The rows come from 4 hidden closed curves, with some noise, and rows from the same curve form a group. Each curve winds through 6 dimensions. The rows are also pushed far along 5 directions, which tell nothing about the answers.
Some rows, each with its group after it:
  1.6  -2.4 -27.8  -0.7   8.3  -2.5  -1.8   0.4  15.7 -19.8  19.4  20.1   5.8   6.0  14.9 -11.0  -1.9 -12.6  -3.0  -7.3   5.7  -9.2 : (3)
  0.7  18.1  -9.7 -35.8   5.8 -28.1  13.6  -1.4   8.6  -2.1 -15.3 -14.8  46.7  10.1 -10.6 -17.6  -7.0   3.0   7.5 -16.8 -15.9  -8.6 : (2)
  6.5 -10.9  12.7  21.1  -3.3   2.9  -6.4   7.5  -7.4  17.4   4.1  -8.5  -9.6  -9.5   6.6  19.6   5.6 -15.3  -4.9   8.5   7.2  -5.7 : (3)
  2.6  -4.0  17.7   8.9  -5.1   0.7   8.3   3.6   1.2  19.9  -8.2  -8.3   6.1 -18.6   4.2  19.9  -2.1   3.7   1.3   5.3   2.5   4.7 : (3)
  9.7 -11.3  -8.4   3.8  -7.5   2.6   0.6  -6.4 -11.0   2.3  -1.7   0.3  -5.0  -4.5  -0.7   3.7   8.2  -8.7  -5.1   7.5  -5.5  -0.5 : (3)
  2.9  -1.9 -23.9  -8.0   0.1  -2.3   2.0  -2.5   8.3  -7.0   2.1  13.7   6.1  -6.4   9.4  -1.0   4.0  -5.1 -11.3  -3.1  -1.9   2.5 : (1)
 -9.9  21.4  13.0  -1.9  13.8  15.5  -2.0 -10.2  10.9  -9.6  12.3   4.6 -27.8   7.0  -8.0  -7.0 -18.4  10.9  -6.8  -6.8   8.9  -1.7 : (0)
 10.5 -19.3  -9.5   3.4 -15.1 -16.7   4.4  13.3 -17.7  13.5 -22.5  -9.7  27.8 -11.4   3.5  10.7  21.8  -8.7  10.8  10.3 -13.3   5.2 : (1)
 -0.8  -5.8 -37.1  16.4  -3.3  17.3   0.7 -20.0  18.4 -21.4  33.3  25.7 -15.9  12.7   8.9  -7.9  -5.1  -1.8   0.0   2.7   9.5 -10.2 : (0)
 -1.4   2.5   8.7   9.0   5.4 -13.0 -26.0  27.7  -5.4  -0.2   4.1 -12.4 -14.1  10.7   5.0   3.4   8.7  -4.9   3.8 -16.1  -6.6 -10.3 : (0)
 12.0   1.1   0.4   7.6  -3.9  13.7  13.1 -15.9 -11.6  -2.0  -4.8   0.0   6.6   0.2  -9.8   1.4  -3.6  -7.4  -6.8  15.4  -1.0  -7.3 : (3)
  1.4  13.6   5.2 -10.8   0.1  -3.7  14.6  -4.2  -3.9  -9.2 -13.0   0.7  11.8  12.8 -17.1 -12.6  -8.0  11.1   9.5   0.3  -7.5   0.8 : (1)
  9.3  -8.8 -18.2   3.0 -10.2   3.2   7.4 -12.1 -15.9  -0.2  -4.7   6.7 -15.1   4.8  -8.1  -1.3   9.1  -9.8  -4.5  15.3  -2.4   1.8 : (3)
  9.7 -13.5 -18.1  18.2  -9.9   4.5  11.8  -3.7  -4.9  -2.3   1.5  11.5   6.2  -2.7   3.9   8.3   6.6  -5.1   2.7  15.5   1.1  -0.9 : (1)
 21.3 -15.2   0.8  -3.3 -21.8  -3.5  34.4 -21.3 -20.1   6.5 -19.4   3.6  23.9   8.5 -19.1  -6.6   0.4  -6.1   7.7  25.4  -9.7  -0.4 : (2)
 -7.4   8.0  11.9  -1.4   9.7 -16.9 -23.0  30.8   0.0  11.8  -7.5 -18.5 -12.5  -7.9   7.0  12.2   8.2   2.1   0.8 -19.0  -5.1   2.3 : (1)
  0.7   4.2  -5.4  -0.6   0.4   7.2  12.3 -11.7  10.8  -9.9   6.5  11.4  22.8   1.1   2.0  -3.6 -10.6   7.1  -5.7   2.1   4.1  -1.9 : (2)
 -0.5   0.3  -5.2  12.9   1.4   2.9 -12.0   0.5  -7.2 -14.9  17.0  14.9 -37.3  22.6  -3.5  -4.3   1.7   5.9  -7.3  -1.1   3.9  -2.0 : (2)
  7.3 -23.1 -21.9   1.7  -6.1 -24.7 -16.2  28.3  -7.2  -1.7  -1.4   9.7   5.5  -1.0  19.7   4.1  25.0 -13.9  -1.5  -5.6  -7.4   4.6 : (1)
  1.0   9.9  25.5  -8.2   7.7  -9.7 -18.9  18.3 -15.3  -4.2 -11.0 -21.9   3.5   7.4  -9.0  -4.9   3.4   5.5  -0.7 -16.1 -17.0  -5.3 : (0)
  6.9  -3.3   5.6  -4.9   0.8 -15.7  -6.9  11.8 -10.8   0.3  -5.3 -14.7  13.8   8.0  -2.1  -4.4   5.9  -9.2   4.5  -6.7 -11.5 -10.1 : (3)
 -3.5   5.9   5.7  -2.7   5.5  -5.3 -10.2   8.8   7.3 -12.7  12.0   6.9  -2.6  16.9   2.1 -10.9  -4.7   4.2  -1.9 -13.2   0.3  -6.1 : (0)
  0.8   9.2 -11.7  -6.0   3.2  -0.6  11.1  -7.2  13.0  -9.1   3.6   1.1  21.8   5.0  -1.2  -8.2 -10.3   0.2   6.0  -4.3  -2.1 -10.9 : (0)
 -5.1   3.2  -4.7   0.3  -1.9  13.3  10.3 -23.5  13.3  -3.6  15.4   8.8  -8.4   4.4  -4.2  -4.8 -13.0   9.0   0.2   2.5   8.7  -1.1 : (2)
 -6.5   4.4  -2.7  12.0   8.7  10.7 -15.7   3.0  12.6 -11.7  23.2  13.5  -7.2   0.4  12.8   6.5  -3.0   5.1 -19.5  -7.6  12.5  -3.0 : (2)
 10.5  -9.0  -6.6   4.5 -15.7   1.5  26.6 -17.9  -5.2  21.0  -8.5   4.2   0.2  -6.0  -7.7   9.7   0.3 -14.4  -2.1  24.3   7.0   1.8 : (2)
 -0.7   7.3  14.1   0.8   1.1  -7.7 -10.1  12.2 -14.4  18.1 -13.8 -20.9 -24.7  -0.5  -9.9   9.4   6.6  -5.6   1.4  -0.8  -3.9  -0.4 : (0)
 -1.5   8.5   9.8  -1.6  -1.1   0.8  15.7  -8.3   7.8   1.7   2.3   9.7  -3.9   8.9  -8.7  -4.2 -13.0   5.0   1.2   3.2   8.7   1.2 : (1)
 13.2  -5.4  -1.8  10.2  -4.1   1.3  -4.5   5.0 -19.5  -2.8  -5.9   4.0 -12.2   0.4  -2.2   7.7  10.0  -7.4 -12.7   6.1  -7.2  -0.8 : (1)
 -4.7  14.8   2.5 -19.5   8.0  -6.7   5.4  -2.9   5.2 -22.5  -3.5  -2.5  21.4  19.6 -15.9 -28.9  -9.2  10.4  21.3 -15.0 -12.2  -4.5 : (1)
 -1.3  -0.7   6.5   2.2  -2.5  -8.2 -14.8  17.4 -13.6   9.3 -13.5 -12.4   5.5  -6.2   1.6  12.1  14.8   4.7  -7.9  -1.2  -6.0   6.5 : (2)
 -2.4  11.2  -3.4  -7.3   9.2   3.3  -2.6  -1.5   6.9 -20.5   9.3  17.1 -16.0  14.1  -4.4 -16.3  -6.8  -0.1  -5.6 -10.2   1.6  -0.4 : (1)
 -1.1  -3.1 -10.0   2.0   1.4   3.3  -7.9   4.6  -0.3   0.2  -2.0  -2.8  11.5 -10.2   9.5   3.0   7.8 -11.1  -5.4   2.8   1.5  -1.5 : (3)
 -0.1  22.7  16.5 -13.5  11.8 -10.7  12.2   0.8  11.8   9.1  -6.5 -13.3   4.9   0.1  -9.0  -1.0 -19.0  -1.7   4.1 -11.8  -0.5 -10.0 : (3)
 -3.9  24.2  15.3   4.4  11.0  15.8   6.5 -10.1   0.3  -9.7  -1.2  -8.6  -4.1   4.6 -14.0  -2.6 -19.1  16.8   3.5  -1.0  -1.0  -6.6 : (0)
  0.1  -8.2 -10.6  10.1   1.8  -2.1 -11.8   9.9  -3.9 -21.5  12.9  11.1  -9.4  16.5   2.7 -10.7   8.0  -0.1  12.3  -5.7  -3.9  -3.7 : (1)
  4.7  -2.7  36.7  26.1   1.2  17.0  -3.8   2.7  -6.3  12.2   9.5   2.3 -32.1  -3.4  -0.7  16.5  -7.1  -9.1 -10.6   8.5  15.1  -3.8 : (2)
 -7.2   3.5  17.8  16.1   6.9  30.2 -11.5  -9.6  12.4   0.3  18.4   2.2 -10.4 -17.6  10.4  13.0  -9.4   3.3 -17.0   0.3  15.1  -0.6 : (0)
 -2.2  10.0  16.8  -5.0  -3.7  -9.3  11.1   1.5  -7.3   8.9 -17.3 -16.5   7.3   7.8 -17.7  -1.4  -4.7  14.6  16.4   0.8  -8.4   2.7 : (1)
 -3.5   0.0   7.0   8.4   7.4  27.3   1.7 -14.6  21.7 -12.4  22.5  16.2  -3.2 -10.2  12.4  -2.2 -16.5   0.8  -4.9  -2.2  12.5  -2.6 : (2)
  4.9   6.3   5.5  16.2  -1.2   2.9  -5.2  -1.0 -17.1  -4.3   5.7  -1.8 -25.0  18.2 -13.1   4.5   0.7   6.4  -7.1   4.5  -1.0  -6.7 : (2)
 -3.4  15.2  25.7   6.3  11.7  14.2 -15.7   5.5  -2.5  -7.1   4.2  -4.9 -16.4   0.6  -2.8   2.6  -7.4   4.6 -13.2  -8.3   1.4  -4.2 : (0)
  7.2  -2.1   4.7   7.7  -6.5  12.0  10.5 -13.0  -3.6   3.1  -0.9   4.3  13.6  -6.1  -2.6   7.6  -2.5  -2.1 -12.6  12.4   3.8  -1.6 : (2)
  2.4  -3.2 -12.7 -24.5   5.8 -30.9  -9.0  23.4   3.3  -8.2  -7.5   2.3  21.1   6.3   9.0 -15.0   9.8 -11.3   2.3 -19.0 -11.7  -0.9 : (3)
 -7.9  17.5  -2.4  -0.7  11.6  12.2 -16.9   1.7   9.7 -12.2   9.5   1.5 -19.2   2.7   1.7  -3.7  -4.8   1.0 -10.4 -13.5   0.8  -5.7 : (0)
-12.5  20.2  -5.9 -23.7  16.5   5.3  13.3 -12.6  28.1  -6.8   0.7   3.6  22.2 -13.1   4.0 -10.2 -20.5   9.1   1.1 -10.8   7.1   3.0 : (0)
  7.7   6.9 -12.5   8.9   3.8  10.8   2.4  -6.3  -2.3 -16.3   9.5  17.2 -20.6   7.1  -2.5  -0.2  -4.9  -2.0 -14.1   1.9   0.9  -5.7 : (1)
 -1.8  -6.4 -15.3  -3.0  -5.6  -9.9  -7.0   8.2 -11.7   4.6 -10.2  -7.0  -4.9   2.0  -0.7  -1.7  15.9  -4.6   6.2   4.4  -5.1   5.3 : (3)
  6.3 -16.7   2.6  24.4   0.7   1.0 -21.2  21.3 -15.6  -8.5  10.8  14.6 -28.8   5.9  12.4   8.5  14.6  -9.8 -11.0   3.7   5.8   0.9 : (0)
 -2.8  -8.0  -1.1  13.3  -8.5   0.1  -8.6   5.0 -10.6   8.0  -0.9  -4.4 -11.4   0.4   0.0  11.8  11.2   8.3   0.2   6.2   0.2   6.5 : (2)
  2.6 -14.5 -24.5  -0.3  -7.4 -13.5   2.1   0.0  -4.8 -10.8   5.4   7.8   9.3  20.3   1.8 -14.6   8.3  -1.4  15.0   4.1  -3.8  -3.4 : (3)
 -8.8 -13.7 -21.9  -4.1  -0.1   7.1  -5.4  -3.0  24.1  -0.3  11.4   9.5  22.5 -23.4  21.4  -0.1   7.3 -12.3   2.2  -4.5   8.0   6.6 : (1)
  3.7 -13.6  -9.8   2.4  -8.9   0.5  -4.5  -2.8  -6.6  -0.4   4.8  12.1 -16.8   5.1   1.3  -1.7   9.5  -6.5  -7.9   7.0   2.2   4.5 : (0)
  7.3 -18.8 -13.3  20.8  -7.2  12.4 -17.9   4.6 -20.3 -16.8   6.7  11.9 -19.5   2.5   6.7   3.6  18.5  -0.7  -8.3   7.2  -6.2   3.2 : (2)
 -5.7   3.0   8.9  19.8   9.5  -0.6 -20.8  17.8  -2.9  -6.8  17.1  -0.3 -31.0  17.6   4.4   0.5   0.2  -0.5   4.2  -5.7   9.2  -9.0 : (3)
  8.1   1.5  26.1   0.3   1.9 -22.7 -14.4  33.3 -24.4  17.3 -22.3 -20.8  -4.6   1.0  -4.5   9.7  13.9 -16.2  -3.5  -3.6  -7.7  -3.0 : (3)

New rows, each followed by its group:
 -5.6  -5.3   0.8 -11.6  -9.2  -8.7  19.6  -7.9  17.7  24.1  -6.4  -3.8  27.1 -13.8   4.4   5.9  -4.7   0.2   7.4   5.9   8.9   8.5 : (2)
 -0.3  12.6  -5.4 -21.9  -3.1   2.9  33.0 -27.1  17.7   5.6  -6.9   6.6  22.1  -2.7 -10.6 -10.1 -17.5   0.6  -0.7   6.8   5.7   2.0 : (2)
  5.0  -7.3 -15.8 -19.4  -1.8 -23.0  -4.8  16.8 -10.5 -13.5 -13.5   6.6  16.1  12.1  -2.2 -19.1  16.5  -8.7   8.2  -8.8 -15.7   4.9 : (1)
 13.9 -14.6   3.1  24.1 -12.9  14.4  10.8 -14.4 -16.1  12.9  -0.1  -2.1  -0.9  -7.0  -3.3  16.4   3.6 -13.9  -4.7  25.9   5.7  -6.8 : (3)
 12.5  -4.5 -17.5  -7.4  -9.8  -2.4   7.6 -11.4 -13.1  -3.1 -11.5  -2.9  12.5   5.1  -9.3  -7.2   7.7  -9.8  -1.8   7.2 -14.3  -4.7 : (0)
 -4.9  -2.2  -4.0   9.9  10.0  -3.1 -32.5  29.6  -3.8  -8.8   3.5  -4.4  -9.1  -5.2  17.4   6.0  15.2  -3.9  -2.9 -15.1  -5.1  -0.8 : (0)
 -3.8  -0.5 -16.7   1.1   9.4   8.7 -15.6   5.1   8.2  -7.5   7.9   7.5 -10.2 -13.6  15.3   3.0   5.9 -10.2 -12.5  -6.0   3.9   0.7 : (0)
 17.0  -4.8 -17.0   0.9 -12.7  -7.2  10.4  -3.1 -35.6 -19.3 -21.4   0.2   1.7  23.1 -21.4 -14.1  12.1   7.2  13.4  12.7 -25.3  -0.6 : (2)
 -4.1  -2.6  10.1  19.1   2.7  28.1  -4.2 -13.7   7.5   8.8  14.3   0.7 -14.8 -22.0   9.1  17.9  -6.2  -1.7 -13.1   9.4  16.4   1.7 : (0)
  4.9   2.4  14.8  14.1   8.5   2.4 -13.9  13.1 -12.9 -12.7   7.5   2.8 -43.3  16.7  -4.6  -5.4  -1.8  -5.4   6.2  -6.6  -2.2  -7.5 : (2)
 -2.9 -13.1 -32.9  -2.3  -2.0   5.1 -12.6   2.9   6.3  -9.4   3.2  12.3   8.5 -16.7  19.6   1.5  17.2  -6.1 -10.0  -1.6  -2.0   9.1 : (2)
 -4.5  -3.4 -10.3  10.3  -1.3   8.3   5.3  -4.3  19.1   8.2   9.5   5.1   8.2 -17.8  15.1  15.2  -3.9   4.0  -2.4   2.7  11.5   2.5 : (1)
 -0.8  -1.6 -21.9  -2.3  -0.7   3.1  -2.4   0.2   3.1 -10.3   0.7  12.9  -3.9  -3.3   5.3  -2.5   6.5  -0.6  -4.0  -0.6  -2.4   5.7 : (1)
 -3.6 -10.7  -5.0   0.3  -6.8 -10.5  -6.4  12.8  -3.4  12.8  -6.9  -3.0  -8.3  -6.1   3.7   6.0  15.6  -6.5   8.1   1.2   0.4  10.5 : (1)
 -2.6 -13.4   8.0  16.5  -4.8   0.6 -14.2  13.2  -2.4  11.0   3.7  -4.9   3.4 -12.1  14.2  18.3  11.3   1.0  -3.6   2.2   4.6   3.9 : (2)
-11.6  25.0  21.4  -8.9  13.9  -3.3  -3.7   3.9   8.6  -5.3   3.0  -8.1 -18.4  16.1 -11.8  -9.9 -17.5  16.5   8.4 -17.1   0.3  -3.9 : (2)
  0.9 -11.9  -4.1   4.3  -5.3  -9.7  -3.2  13.2   1.0  12.7  -0.4   6.0  -7.1  -5.7   8.3   8.4  11.3 -13.3  -0.1   2.3   6.5   5.9 : (1)
 -3.2  10.5   7.6  -8.7   1.4   2.8   7.9 -11.0   4.4  12.0  -6.1 -15.4   2.2  -7.9  -8.1   2.6  -8.4   1.5   2.4   0.0  -0.1  -1.5 : (0)
 -1.2   5.6   5.7  13.4  11.2  18.0 -11.9  -1.6   7.0 -13.4  18.4   4.9 -12.0  -2.7   4.9   2.4  -6.5  -2.7  -7.3  -7.1   4.6  -7.3 : (1)
 -4.9  -3.5   2.5 -17.4   2.1  -9.0 -16.0  11.9  -1.1 -11.7  -3.1   2.1  10.9   4.5   2.2 -15.5   9.6   2.6   1.4 -15.4 -10.1   7.6 : (1)
 -5.4  24.0  44.4 -13.3  10.3  -9.4   5.3   4.7  10.7  18.1  -4.7 -20.1   7.8   4.2 -11.4  -0.2 -20.9   2.6  -0.2 -13.1   5.0  -8.9 : (0)
-10.7   0.9   8.6 -12.4   7.3 -13.0  -5.9  11.3  20.3  18.8   2.9  -8.1   7.7 -13.4  13.5   5.5  -2.9  -7.0   1.3 -12.3  10.9   3.0 : (0)
 -4.8   5.3   0.6   2.9  -0.3  17.5   8.3 -19.4   6.3   2.3   7.5   8.4 -20.0  -1.9  -5.2   0.8 -10.1   5.3  -6.6   9.4  11.5   4.8 : (0)
  5.9  -5.2 -10.1   6.0   0.8   6.5  -3.8  -3.4   3.7  -5.5  11.4  11.2  -8.0  -4.1   7.2   2.9   1.9 -11.2 -12.7  -0.3   3.3  -3.8 : (1)
  3.4  -0.9  14.1  19.3   0.9 -10.7 -12.9  18.8 -23.0  -2.2   1.6  -9.8 -25.4  24.8  -8.3   0.2   5.6  -1.3  10.6   2.0  -2.2  -9.6 : (3)
-13.3  -3.8  17.4  -8.3  -1.9   2.2 -10.4   6.8   8.6  22.3  -7.8 -15.3   8.4 -23.9   5.4   9.1   7.7  -3.7   3.2  -4.6   4.8  12.7 : (1)
 -0.6  -5.7  17.0  10.0   2.4  14.8  -6.2   1.0   5.9  -0.2   6.9   1.2   2.4 -13.2  10.7   6.6  -3.9  -1.4  -3.8  -1.0   4.8   0.1 : (2)
  1.7 -12.3   8.4   5.9 -12.3  19.3   8.1 -14.9  -1.7  16.3  -8.0  -3.8  15.1 -25.7   4.2  15.0   3.2  -1.4  -7.9  17.1   3.6  10.3 : (2)
  4.3  -7.5   2.0  14.0 -14.2   3.8   6.2 -10.2 -13.2  14.2  -0.6  -0.1 -12.7   3.0  -8.6  13.2   5.4   2.9  -6.2  17.7   5.6   3.5 : (2)
  9.8 -19.7   0.4   3.7 -11.0 -21.9 -13.7  30.7 -27.6  11.2 -25.7 -13.4  14.1  -7.2   5.8  11.0  29.1  -9.6   4.4   4.3 -16.3   7.3 : (2)
 -0.5 -11.2 -11.0  -3.6  -2.9  -6.9 -12.1   8.8  -4.5 -13.4   1.2   5.4   2.8   5.3   6.6  -8.0  11.3   9.4   4.2  -7.3 -11.2   6.9 : (3)
  3.6  -6.9  -7.1  -4.8  -7.4   5.3  16.7 -11.9   2.2  -4.0  -6.2   8.0  12.4  -3.0  -1.5  -7.4  -3.1   2.2   9.5   8.3  -2.7   5.1 : (2)
 -0.5  14.4  13.0  15.1   8.5  24.2  -0.4 -16.6   1.2  -7.8  16.9   1.9 -22.5  10.0  -8.9  -1.9 -16.9  -4.3 -10.6   6.1  13.4 -14.5 : (3)
 -4.6 -21.3 -36.9  -3.6  -5.5   1.3 -18.0   7.8   7.5  -0.2   1.8   8.9  14.7 -25.8  27.3   8.1  24.9  -9.4 -10.6  -2.3  -1.8  12.7 : (2)
  2.9  -3.5   3.7  -8.1   0.6   3.0   8.0  -6.1   4.9   5.9  -5.6  -0.4  25.3 -16.3   5.7   2.5  -2.1  -5.4  -7.9   4.0   2.8   3.4 : (0)
  9.0   4.4  12.7  20.2   0.4  10.9   6.6  -7.5  -4.0   1.7  12.0   7.3 -28.0   8.3  -8.4   8.2  -9.8  -6.8  -8.3   7.9  10.6  -9.9 : (1)
 2.2  8.4 -1.7 -8.2  8.0 -2.8 -1.3  6.8  3.7 -6.0 -4.0  2.5  6.6 -4.6  3.7 -2.5 -2.2 -5.0 -6.9 -8.2 -4.0 -1.8 : (3)
 -6.4  -3.6  -4.1  -6.9   2.2 -15.7  -7.3  18.5  16.4  17.6  -2.6  -6.0  15.7 -20.5  19.7  14.9   6.1  -3.1  -3.4 -12.1   2.9   5.2 : (1)
  8.0  -3.8 -13.2   3.1  -0.3 -11.0  -4.0   9.0  -9.7  -6.4   3.3   9.5 -23.8  15.9  -3.5  -5.0   7.3 -11.8  -1.6  -0.6  -1.5  -4.8 : (2)
 -5.6  15.1  20.0  16.8   4.4  21.0   7.4 -14.3   8.2  13.4   7.2  -9.3 -23.9  -7.0  -7.9  13.9 -17.3   6.1   1.0   5.9  13.7  -5.2 : (2)
 -9.6 -14.7 -18.7  -7.0  -9.8   7.2  -0.8  -9.0  11.9  20.6  -6.5  -7.9  29.2 -32.5  17.0  10.5  12.8  -7.9  -2.8   9.6   6.6  11.8 : (3)
-14.3   9.2   8.2 -17.1   2.3  -6.9  -1.3   3.7  20.4  21.9  -4.4 -11.0   6.8 -14.3   6.0   4.5  -4.1  -0.2  -1.4 -10.0   8.5   7.1 : (0)
-11.5  -4.4  15.3  -4.2   3.7  -6.6 -23.5  16.9   8.2   8.3   6.5  -4.5  -9.4  -7.4  11.5   4.7   6.6   3.7  -5.6 -16.3   3.1   8.6 : (1)
  0.5  -0.7 -16.8  -8.5 -11.7   4.9  26.6 -30.5   8.2  -1.6   4.7  15.0   7.5  10.6 -11.0 -10.3  -9.5  10.3   0.4  12.5   5.0   3.8 : (2)
-11.4  33.1  23.8   4.9  22.9   2.8 -16.7  12.5  11.5   1.8  10.2 -11.4 -26.1   3.3  -3.8   8.9 -16.2   4.5 -12.5 -19.2  10.1 -10.8 : (2)
  9.7  -7.3 -39.3  -5.8  -8.0 -10.4  19.3 -11.1   0.9 -10.1  -0.7  14.1  10.6  10.0  -3.7 -12.1   3.8  -9.2  11.6   6.5  -6.2  -4.1 : (1)
 -4.6 -17.3  16.3   3.1  -1.6  -4.0 -23.9  22.8  -1.9   6.0   1.9   4.2  -0.3 -11.4  15.6   6.9  16.4  -8.9  -8.9  -6.4   4.5  12.0 : (1)
 -1.6  -5.7  -2.9  13.4   4.8  -1.5 -18.8   8.1  -4.8 -15.3  21.8   7.7 -26.2  22.4   4.0  -8.3   3.1  -2.1   2.6  -5.6   3.8  -9.5 : (3)
 -2.3  -3.1  12.2  -3.6   5.1 -19.1 -22.0  26.6 -11.9 -10.6  -0.3  -3.4 -20.9  20.8  -1.0 -12.1   8.4   6.8  12.1 -17.8 -11.3   1.4 : (2)
 -2.6  -9.8  -6.3  -5.8   1.3 -19.0 -13.7  19.6   5.5  10.3   0.6  -5.6   4.0  -7.3  13.9   5.0  12.0 -11.7   1.7 -10.7  -0.4   1.3 : (2)
 -2.3  -3.9   1.4 -23.4   0.8 -26.0  -0.8  12.9  10.2  13.0  -8.2 -11.4  23.5  -3.6   5.5  -5.4   4.4  -8.0   8.0 -14.7  -5.6   0.1 : (2)
-15.3  -6.7  -7.5  -1.7  -1.3  14.2 -16.7  -5.8  24.9  -0.9  20.4   8.7   1.4 -12.6  19.0   1.2   2.2   4.8 -10.6  -9.1  10.0   6.4 : (0)
 -3.6 -12.6 -13.9  -5.0  -7.0 -19.5 -16.3  17.2  -9.8   0.8  -5.7  -4.4  -1.8   5.8   5.0  -1.2  19.9   6.3   6.8  -6.2 -10.2   8.9 : (2)
  1.0  17.3  15.5 -12.7  16.3  -9.4 -11.4   8.6  -8.5 -14.5  -0.2  -6.1 -19.2  19.9 -13.2 -16.6  -7.7   2.0  -1.6 -17.3  -9.5  -8.9 : (0)
  5.8  -7.4 -28.3  -1.2  -6.3   8.9  21.9 -20.3  -4.2  -4.3  -7.4  12.2   6.2  -9.6  -2.0  -0.9   2.4  -1.9   1.0  20.3   1.5   8.1 : (0)
  3.2  -5.7 -27.8 -19.7  -8.8  -1.1  17.1 -16.1   3.0  -7.2 -11.9  10.5  28.1  -4.8  -1.6 -12.5   4.5   0.6   1.9   6.8  -8.9   8.7 : (2)
 -0.7  -7.4   6.7  13.2  -0.5   3.1 -16.8   6.2 -10.3  -3.6  10.3  -0.7 -15.3  11.2   2.2  -0.7   6.8  -4.8  -3.2   1.7   4.2  -4.4 : (3)
 -2.9 -11.0   9.6  15.9  15.2  -1.6 -48.8  40.6  -3.7 -24.6  22.7  15.9 -29.8   6.2  26.2  -0.3  15.1  -6.5 -16.9 -23.3   1.5  -0.2 : (2)
